The rows are grouped in 2 different ways at once. Each group adds its own fixed numbers to the row, and there is some noise. The rows also spread widely along 2 directions, which tell nothing about the answers.
Known rows, each followed by its group in each grouping:
-1 -29 20 22 -2 -64 -10 5 10 56 1 -12 -4 -20 -24 39 17 19 21 22 -7 4 23
 -31 2 -> Z_402 vuso
17 -40 2 38 16 -36 -24 2 12 42 5 19 -1 -17 -1 12 42 14 15 9 -17 -2 8 -10
 23 -> Z_582 Pab
3 -30 15 24 -12 -47 -2 10 8 56 -17 -9 2 -8 -16 34 8 13 16 22 -11 5 23
 -18 -4 -> Z_402 vuso
-2 3 -2 28 -28 8 10 7 23 51 -70 -13 7 10 21 8 3 -7 -6 3 -45 17 38 23 27 -> Z_653 sib
7 -31 -4 27 1 -24 -6 6 18 35 1 23 7 -14 16 17 41 8 11 9 -43 0 13 4 22 -> Z_582 Pab
-23 -18 -2 29 1 -26 -3 10 12 46 -1 18 0 -4 0 7 37 18 21 7 -24 13 20 -4
 49 -> Z_429 sib
-2 -28 15 39 -6 -32 -27 2 2 53 -7 -8 6 9 -14 14 27 21 17 12 -4 2 22 -14
 26 -> Z_429 vuso
-3 -9 12 26 -20 -25 -10 4 20 52 -42 -17 4 -2 -3 31 8 14 -7 2 -29 2 37 3
 19 -> Z_653 vuso
31 -31 28 46 -21 -15 -24 -3 2 69 -34 -40 9 13 -11 23 11 5 17 23 -5 -10
 -1 -21 -11 -> Z_582 vuso
10 -1 21 42 -23 -5 -17 3 13 73 -64 -30 1 0 5 21 3 -1 10 3 -8 4 19 -9 27 -> Z_653 sib
9 -14 25 34 -35 -4 7 5 13 79 -67 -42 6 0 3 15 1 -2 19 23 -14 14 14 -14 6 -> Z_402 sib
-12 -3 0 29 -15 -25 0 5 19 52 -39 -2 4 0 11 18 15 7 -6 0 -23 11 33 10 34 -> Z_653 sib
29 -18 10 31 -13 2 -5 2 16 53 -38 -8 13 2 22 0 22 -5 11 12 -42 -2 2 4 -8 -> Z_582 Pab
-7 -18 -3 20 -9 -44 10 8 15 54 -22 11 -4 -22 -2 20 24 5 17 15 -28 15 26
 -7 26 -> Z_402 sib

New rows. What belongs after each?
-4 -7 14 26 -28 -15 -12 10 18 50 -48 -17 11 9 5 25 1 15 -16 6 -33 2 38
 14 14 -> Z_653 vuso
-9 -26 10 27 -21 -19 -7 2 9 48 -13 -9 10 8 -1 18 16 15 5 11 -24 9 27 0
 22 -> Z_429 vuso
-17 -8 0 23 -22 -24 4 0 26 39 -31 -7 6 2 12 28 14 11 -11 7 -41 5 42 17
 19 -> Z_653 vuso
15 -19 19 22 -2 -24 -23 1 11 55 -35 -1 -1 -4 12 16 22 4 1 8 -27 3 18 -9
 24 -> Z_653 Pab
3 -13 15 20 -4 -26 -15 2 16 46 -34 8 2 -8 22 10 26 6 -2 0 -37 4 25 3 21 -> Z_653 Pab
4 -25 13 24 -27 -25 7 14 17 50 -38 -28 14 -6 -4 24 8 7 5 26 -27 8 33 0
 -6 -> Z_402 vuso
-10 -33 5 19 -9 -56 -4 7 9 57 -2 -5 -1 -23 -17 34 23 19 15 26 -11 8 26
 -11 3 -> Z_402 vuso
-18 -25 -5 16 -12 -43 7 12 22 38 -7 3 4 -14 -5 20 15 15 3 9 -42 14 37 11
 10 -> Z_402 vuso
-27 -15 -13 23 -1 -40 14 7 26 39 -25 27 -2 -12 11 22 21 5 -6 2 -40 16 31
 20 46 -> Z_653 sib
25 -13 20 52 -28 11 -4 4 14 74 -59 -26 11 10 8 8 6 -5 17 18 -19 4 4 -6
 13 -> Z_582 sib
-15 -16 2 24 -8 -44 -14 -5 22 45 -8 -2 0 -9 -2 35 14 17 -4 9 -26 4 36 -2
 23 -> Z_653 vuso
7 -10 22 36 -28 3 -9 3 6 66 -45 -27 10 16 6 -3 21 3 26 6 -16 10 13 -15
 33 -> Z_429 sib
-4 -25 8 21 1 -34 -8 8 0 40 3 21 -2 -4 8 3 45 11 22 2 -29 13 14 -7 36 -> Z_429 Pab
3 -22 18 34 -6 -53 -1 15 10 63 -10 1 -8 -22 -15 27 26 11 29 29 -2 12 16
 -25 30 -> Z_402 sib
-25 -12 0 34 3 -48 -3 6 17 48 -15 17 -6 -19 1 27 28 13 0 0 -19 6 24 -3
 47 -> Z_653 sib
2 -28 10 22 -17 -39 -4 15 15 50 -21 -16 5 -13 -9 19 10 14 3 25 -22 4 36
 -1 0 -> Z_402 vuso
22 -18 33 34 -29 -17 -9 6 9 70 -34 -39 8 -3 -11 21 1 10 16 23 -7 -6 22
 -17 -14 -> Z_402 vuso
24 -40 14 38 14 -45 -33 3 8 48 10 14 -12 -17 -9 22 45 8 24 11 -13 -4 -1
 -27 19 -> Z_582 Pab
-3 4 6 27 -25 0 5 8 18 53 -71 -16 16 8 20 6 5 -3 -4 7 -37 12 34 20 25 -> Z_653 sib
-15 -9 -6 21 -12 -29 -6 4 29 38 -24 -9 4 -3 4 32 10 12 -11 5 -32 4 40 11
 21 -> Z_653 vuso
-16 -33 10 30 2 -40 -13 5 5 56 2 13 -6 -1 -17 9 37 15 28 9 0 8 10 -26 51 -> Z_429 sib
1 -4 18 38 -15 -18 -11 3 15 64 -52 -14 3 1 6 20 14 1 5 4 -14 7 28 -3 35 -> Z_653 sib
-12 -38 -5 15 -6 -53 5 11 23 37 2 8 -3 -17 -12 29 16 25 12 13 -25 7 33 1
 15 -> Z_402 vuso
1 -9 2 28 -36 1 18 14 17 60 -56 -20 10 -2 9 7 6 -10 9 20 -32 21 30 12 6 -> Z_402 sib
8 -6 31 34 -28 -23 -25 -4 12 63 -44 -37 5 6 -5 33 11 11 -3 15 -11 0 30
 -8 4 -> Z_653 vuso
-6 -20 18 38 -25 -19 -5 6 7 55 -20 -18 7 11 -7 14 22 21 11 15 -8 5 22 -3
 16 -> Z_429 vuso
18 -45 6 31 15 -33 -17 2 16 51 10 16 -4 -16 0 16 39 14 18 6 -21 1 1 -19
 18 -> Z_582 Pab
-26 -16 -21 16 -8 -37 3 6 22 26 -12 6 9 -9 9 29 16 16 -16 0 -46 7 46 23
 28 -> Z_653 vuso
-10 -12 13 37 -1 -35 -18 5 11 62 -31 4 -6 -8 -5 27 18 14 4 7 -1 12 13
 -12 38 -> Z_653 sib
-6 -9 15 40 -29 3 4 9 2 66 -46 -16 10 18 15 1 17 4 20 12 -19 12 22 -2 31 -> Z_429 sib
-13 -22 18 34 -3 -30 -16 8 8 60 -14 5 -1 1 -1 10 28 16 24 14 -3 10 18
 -11 51 -> Z_429 sib
-5 -6 1 15 -4 -18 1 3 19 34 -34 5 7 -8 26 2 27 4 -5 -2 -47 10 29 12 22 -> Z_653 Pab
-2 -34 13 31 -8 -49 -10 4 15 53 -7 -5 2 -19 -12 31 17 17 8 16 -13 6 35
 -10 2 -> Z_402 vuso
-3 -28 -5 12 -5 -45 5 7 18 42 -15 22 2 -26 5 9 28 9 9 9 -40 20 25 3 9 -> Z_402 Pab
12 -24 26 44 -18 -28 -2 5 11 76 -41 -23 5 -13 -6 14 6 5 28 18 3 6 8 -26
 7 -> Z_402 sib
12 -9 28 33 -20 -26 -24 -1 13 55 -36 -24 4 7 0 31 8 10 -2 8 -14 -2 33 -1
 10 -> Z_653 vuso
-12 -13 -3 29 0 -37 -4 6 16 47 -30 7 -3 -16 3 28 24 12 1 8 -17 8 24 5 48 -> Z_653 sib
-23 -22 -3 34 2 -45 -6 11 18 49 1 19 2 -4 -3 10 33 11 24 9 -20 12 21 -5
 53 -> Z_429 sib
-2 -25 -13 46 -5 -29 4 9 27 44 -15 15 5 -9 4 17 29 -3 13 8 -36 9 14 -2
 36 -> Z_582 sib
-22 -17 -14 31 -8 -20 20 5 24 43 -9 21 7 -2 7 4 33 10 13 6 -36 20 27 8
 53 -> Z_429 sib
-21 -20 -1 26 -22 -26 7 6 9 39 -7 0 10 11 4 12 22 16 -2 8 -30 5 31 11 20 -> Z_429 vuso
-21 -28 -12 13 7 -36 -2 2 13 30 15 37 4 -5 9 -1 45 17 10 -3 -39 16 23 2
 44 -> Z_429 Pab
